Each cloud of rows lies close to a flat space through zero, with a little noise off it, and is much wider in some directions of that space than in others. After each cloud: how many dimensions does that space have?
In the rows, 128 means zero.

[[106 161 125 115 179 110 168 147 120 161 107 163 174 118 138 107]
 [127 173 142 128 150 146 120 145 122 116 101 128 157 148 139 129]
 [109 146 132  94 116 108 123 131 124 119 110 107 131 162 140 129]
 [128 145 149 119 101 125  91 110 163 140 128 125 138 173 146 149]
 [144 117 124 137 138 140 127 108 156 138 135 134 136  99 132 117]
 [123 135 148 129 126 121 126 123 135 146 140 158 149 131 118 142]
 [135 130 126 166 170 131 148 124 140 167 155 166 163  63 107 105]
 [137 143 142 125 116 123 117 138  90 105 107  76  85 168 109 174]
 [107 116 184 132  78 118  76  39 209 199 189 134 190 119 105 160]
 [ 95 138 129  90 109 100  90 127 144 134 149 115 134 149 145 126]
 [124 101 115 132 107 146 116 128 122 114 138 115 105 135 139 126]
 [116 141 124  95 111 117 109 152 112  87 120 115 110 160 139 129]
 [122 132 127 137 167 136 129 129 117 153 145 125 136  91 114 136]
 [164 165 135 148 136 149  95 162 118  86 116 129 102 153 128 146]
 [140 147 148 134 110 120  93 118 154 130 137 121 128 146 125 143]
 [123  63 121 155  71 128 155 123 111 114 156 154 114 115 101 115]
 [154 128 116 113 126 135 137 156 131  86 109 176 112 144 148 119]
 [121 168 187 143 168 158 140  55 149 176 115 102 236  71  75 152]
 [ 98 121 121 107 126  94 117 116 151 161 159 128 139 112 137 111]
 [133 131 119 152 166 143 180 128 118 151 104 145 163  96 126 101]]

10

[[101  79  46 118 103  76  59  84 180  73 100 139 115 148  65 119]
 [141 116 142 109 140 124 144 115 111 124 140 121 148 126 119 138]
 [141 127 136 125 103 166 145 129 133 129 126  82 121 138 143 130]
 [159 120 139  99 123 124 147 124 109 126 140 105 151 133 126 156]
 [118 116 101 118 139 133 119 129 152 108 110 122 126 132 101 123]
 [108 126 141 134 169 156 145 129 133 129 129 135 132 120 116 106]
 [146  86 150  95 124 147 158  84 118 110 152  81 159 140 115 136]
 [115 128 135 138 144 152 136 127 137 128 127 124 122 126 127 109]
 [117 115 134 133 132 120 122 106 127 125 141 136 133 128 122 115]
 [105 101 103 131 134 142 115 105 163 102 117 117 117 138  97 104]
 [188  80 113  37 111  94 149  96 106  89 138  76 190 149  87 197]
 [191 106 157  65  98 105 162 105  75 124 162  82 181 138 134 192]
 [110 127 135 157 118 162 129 114 148 130 131 114 107 131 140  96]
 [128 148 132 157  84  88 100 126 110 151 139 155 114 125 168 133]
 [159 110 172  96 137 129 169 104  88 133 165 104 171 125 138 152]
 [169 128 156  99 109 100 146 120  84 142 154 117 161 128 148 167]
 [187 144 208 125  52 100 158 101  46 178 195 103 156 129 217 172]
 [148 125  98 106 100  82 104 128 119 119 121 135 134 136 120 161]
 [ 96 116  88 154 114 143  97 118 177 109 102 128  93 138 110  94]
 [118 119 112 126 142 129 124 128 141 118 118 133 126 129 107 121]]

5

[[143  90 107 146 117 153 121 159 137 157 140 141 134 146 164 137]
 [107 188 128 131 108 139 156 113 145 102 105 119 134 137 115 121]
 [116 121 115 134 118  94  74 138  83 142 136 104 147 147 147 154]
 [123 126 160 132  71 142 136 129 154 116 137 106 100 106 156 116]
 [137 145 116 125 155 105 126 130 148 155 113 137 150 112 105 135]
 [148 111 153 132 154 138 123 140 120 120 122 145 128 123 119 123]
 [148 107 159  95 134 138 155 127 159  96 130 132 133 122 128 116]
 [154 143 155 167 131 148 144 122 114  52  91 122  66 128 129  94]
 [135 116 151 127  84 128  83 147  92 130 104 119 151 139 143 137]
 [123 106 132 119 137  92 131 115 138 127 123 130 126 147 129 117]
 [130 119 102 119 168 136 123 113 106 132 130 129 122 143 123 138]
 [126 137 113  81 159 110 129 128 149 152 125 136 153 116 116 136]
 [104 118 159 137 120 188 111 155 127 118 142 139 108 140 149 151]
 [103  82 106 146  98  69 100 161  78 169 147 113 147  73 144 123]
 [133 163  96 126 113 132 108 119 100 160 127 143 116 131 107 127]
 [164 131 120 105 152 136 124 116 106 136 148 158 121 179 129 110]
 [ 98 134 111 143  95 106 146 126 125 117 123 142 116 125 108 113]
 [104 120 127 132 142  62 111 113  78 145 135 116 129 122 125 108]
 [115 144 128 131  68 103 140 139 162  98 130 111 125  89 117 130]
 [104  97 136 170 121 138 112 150  83 124 138 121 109  79 124 136]]

14

[[130  94  90 112 161 167 112 113 150 146  92 132 129 125 149  93]
 [122 111  56 110 134 121 133 119 151 140 109  73 138 114 118  49]
 [127 128 146 112 136 137 146 115 156 118 127 153 131 129 160 153]
 [108 133 123 196 136 122 154  71 139 163 114 165 155 157 174 191]
 [136 126 134 140 131 153 111 123 112 137 122 141 112 136 123 150]
 [137 136 156 108 101 118 127 115 121 118 110 148  97 137 157 128]
 [106 102 132 129 146 117 120 151 139 129 137 142 163 112 148  93]
 [122 126 113 130 110 158 143 178 150  90 185  67 151 106  76  99]
 [139 147 173 153 144 142 127 150 108 105 132 172 138 139 136 177]
 [124 139 137 179 136 144 140 140 112 119 163 145 164 143 105 173]
 [132 156 132 122 116  99 160 126 130  88 106 148 144 150 175 104]
 [129 151 148 118 118  95 142 139 128 119 140 114 123 120 116 140]
 [119 132 138 138 138  87 128 109 128 154 120 144 131 127 145 147]
 [118  68 128 115 145 226 119 147 188 120 166 127 136 105 126 130]
 [127 152 132 181 114 160 147 216 106  60 210  88 189 124  57 112]
 [132 113  94  76  99 124 114 153 130 122 145  55 103 101  74  55]
 [142 163 178 144 151 112 147 129 111  94 106 203 143 156 183 180]
 [124 155 145 153 110 106 140 146 104 109 151 128 147 137 113 137]
 [132 130 150  40  92  96 142 151 155  99 159  91  99  99 110  91]
 [119  99 111 103 132 176 132 137 142 103 187 137 162 133  98 121]]

9

[[139 123 145 129 140 157 114 116 148 115 131 127 120 114 119 119]
 [120 121 148 131 149 131 151 147 123 101 133 138 114 133 137 169]
 [107 151  77 123  98  90 134 133 106 149 135 133 147 140 136 143]
 [110 172  70 142  79 144 123 135 158 138 113 134  90 112 119 148]
 [102  97 181 179 142 213 102 179  90  44 158 144  87  95 116 151]
 [112 130 124 151 130 155 123 131 136 109 156 128 113 116 153 138]
 [153 113 150 111 118 115 143 135 147 159  85 116 103 121 104  86]
 [137 147  96 128 106 119 126 110 160 168 100 112 127 134 130 106]
 [119 106 167 152 141 152 119 138  93 102 165 129 122 119 136 110]
 [128 109 167 120 165 128 148 135 119  96 150 139 127 130 139 156]
 [108 104 141 112 150  87 164 160  92 108 165 140 135 129 160 161]
 [146 119 145  90 157  97 149 108 150 132 136 130 141 129 136 131]
 [152 143 121 102 136 101 118  63 147 165 148 117 168 138 137  79]
 [128 162 109 140  93 137 131 117 148 149 113 127  94 125 114 114]
 [157 126 116 126 130 141 113 112 178 159  70 107 138 137 117 113]
 [119 113 112 115 112 101 107 133  78 138 153 131 167 122 121  94]
 [107 149 116 133 123 114 132 129  88 109 160 147 142 141 130 160]
 [113 112 141 117 154  94 142 134  81 108 169 140 165 145 151 153]
 [128 122 130 128 128 109 154 134 142 148 123 117 111 131 153 121]
 [136 137 112 147 106 151 116 133 150 149  83 114 111 131 111 117]]

8

[[ 99 181 164 154 131 140 132  76  82 146 163 190 111  95 162 118]
 [204 193 138 101 208 185 139  90 153 126  42  80 220 140 146 149]
 [144 142 195 115  97  89 141 159 129 176 160 165  99  81 141  66]
 [ 58 148 144 130 100 103 131  98 124 112 170 168  85  99 130 102]
 [ 66 159 103  88 132  92 127 133 115  64 166 154 105 140 127 125]
 [166 132 102 141 185 194 123  79 147 131  49  67 194 152 128 179]
 [144  53  19 125 158 159 105 162 144  65  81  45 168 212  91 213]
 [183 105 140 143 125 137 126 160 125 168 112 116 143 131 130 126]
 [164 114 164 144 103 116 133 151 125 181 141 147 108 102 134  97]
 [149 103 147 177 103 142 121 129  85 183 153 163 115 117 140 128]
 [212 161 154 147 180 191 131 103  97 182  78 130 193 139 161 157]
 [121  18  40 136  94  99 104 224 108  94 168 111  98 200  87 167]
 [ 64 126 183 165  44  73 130 136  72 171 241 234  32  72 144  69]
 [157 169 133 130 165 162 129 109  86 133 123 152 160 139 154 148]
 [115 125 139 138 105 113 128 143 100 140 167 165 100 120 135 116]
 [ 84 114  84 108 118 107 119 150 121  72 157 134 109 153 112 145]
 [ 45 179 172  84  92  48 141 124 146  92 197 181  59  72 130  56]
 [153 113 140 172 121 166 128 105 106 181 113 133 137 117 142 146]
 [155 142 123 160 168 197 123  59 135 149  61  90 181 130 137 170]
 [ 79 144 147 111 103  82 132 134 131 110 169 158  85 104 131  91]]

5

[[154 113 129 172 160 192 130 151 163  90 163  53 103 103 108 104]
 [141 179  78 140  70  93 144  71 107 119 172 179 131 115 115 197]
 [198 110  77 142 124 138 144 172 187 142 106  84 102 177 109  25]
 [ 55 154  94 118 120 166 166  60  13 152 196 172 140  39 118 150]
 [140 104  94 122 112 150 130 125 133 110 114 122 121 152 118  88]
 [ 95 133 128 118 156 151 147 103 103 154 157 129 103  82 114 125]
 [193 156  88 161 117  84 148  96 205  88 116 127 138 236 120  77]
 [112 174 108 142 158 113 165  27 126  98 172 154 122 166 111 113]
 [143  95 123 133 144 141 148 175 163 131  67  94 186 207 147  13]
 [163  58 162  99 219 210  79 186 110 109 105  48 114 191 112  56]
 [159 129  89 153  65  86 134 109 201  94 114 147  83 149 128  94]
 [ 76 145 168 136 115  85 130 133 122 129  86 148 174 117 159 129]
 [187 112  24 119  51 114 120 123 229  93  48 106  65 204  66  88]
 [ 90 152 194 162 192 120 188 134 122 157 148 126 235 140 184  82]
 [101 108 146  96 170 133 145  72 130 141 164 166  80 130 140 101]
 [ 61 159 154 128 155 114 150 103  73 154 132 145 158  92 138 111]
 [160 129  67  97  73 115 101 111 132 133 126 149  51 112  84 181]
 [129 111 139 106 133 148  47 126  95  67  97 100  79 136  91 174]
 [186 158 128 182 220 166 180 121 182 106 172  55 178 213 115  60]
 [187  74 131 130 142 206 132 161 206 110 174  87 117 133 129 199]]

10

[[119 119 156 123 123 107 132 164 126 102 109 110 113 148 132 122]
 [126 141  90 108  85 167 168 113 111 149 154 156 121  95 111 123]
 [152 118 148 124 120  58 142 213 206 168 137 158 126  74  54 103]
 [151 110 179 159 161  29  91 214 212 131 106 109 132 130  99 118]
 [114 128 117 117 141 164 120  85  99 122 133 128 134 139 141 129]
 [140 135 121 109 117 163 157  92  94 153 155 170 141  95 111 124]
 [131 129 125 117 138 157 130  94 104 135 140 143 138 120 131 127]
 [147 132 129 144 102  66 146 207 193 148 129 130 116  98  92 121]
 [121 136  85 116 132 177 126  75 117 157 154 154 142 111 118 128]
 [125 120 156 141 171 123  86 106 113  97 104  97 138 171 169 139]
 [156 121 167 120 139  98 136 147 131 144 130 151 139 104 105 118]
 [ 94 133  95 114  97 180 146 104  86  99 128 109 108 154 155 134]
 [149 122 151 166 123  23 115 241 233 139 108 110 117 115  93 122]
 [113 120 142 126 145 121 103 132 127 100 110 101 122 161 147 132]
 [149 140 128 118 115 160 163  93  78 143 146 163 141 102 129 131]
 [121 124 133 126 168 158  98  71 103 117 124 119 145 152 155 131]
 [120 137 106 139  98 122 144 154 147 128 129 122 109 122 126 131]
 [132 127 129 129 119 110 139 157 149 135 129 133 121 114 109 122]
 [124 133 111 131  99 106 148 176 172 144 135 133 110 103  98 118]
 [140 139 120 145  87 100 155 178 149 130 129 126 111 114 124 131]]

5

[[163 153 108  52 131 121 117 186 137 114 103 150 158 156 135 133]
 [130 138 130 130 143 132 125  90 125 156 163 138 125 116 178 134]
 [102 138 101 158 159 138 105  93  94 125 100 134  93 104 121 112]
 [145 156 148 138 138 129 135 157  93 167 166 141 137 160 157  96]
 [183 150  91  92 183 132  95 110 103 138 156 193 141 107 138 125]
 [151 159 159 151 133 117 113 148 109 151 168 138 139 136 156 119]
 [136 206  96  82 116  80 104 178 182 147  62 133 102 153  94  85]
 [151 143 141 120 101  94 124 192 176 101 119 118 151 134 100 149]
 [111 116 191 137 108 118 162 133 121 123 135 120 136 132 123 126]
 [135 101 140 107 143 120  87 165  97 146 165 133 129 145 108 107]
 [177 109 127 159 143 149  88  75 110 149 125 155 141 110  79 126]
 [156  96  94 149 130 132 112 164 111 146 156 112 163 152 149 141]
 [122  47  92 137 137 188 116  83  80 115 140 119 126 126 113 153]
 [118 136 116  78 162 138 118 149  80  90  97 153 122 136 118  84]
 [136 137 119 114 138 126  99 148 148 124 139 137 116 124  91 120]
 [144 173 149 134 148 124  80 114 120 153 158 134 123 127 169  81]
 [136 138 103 122 152  90 105 114  96 122 104 169  96  99  85 118]
 [ 42 136 150 144 148 169 168 113  94 123  74 108 100 130 136 115]
 [ 42  78 114 184 127 154 183  68 112 123  36  90 104 109  97 143]
 [140 105  93 114 183 124 120  95 139 134 187 162 134  86 136 128]]

13
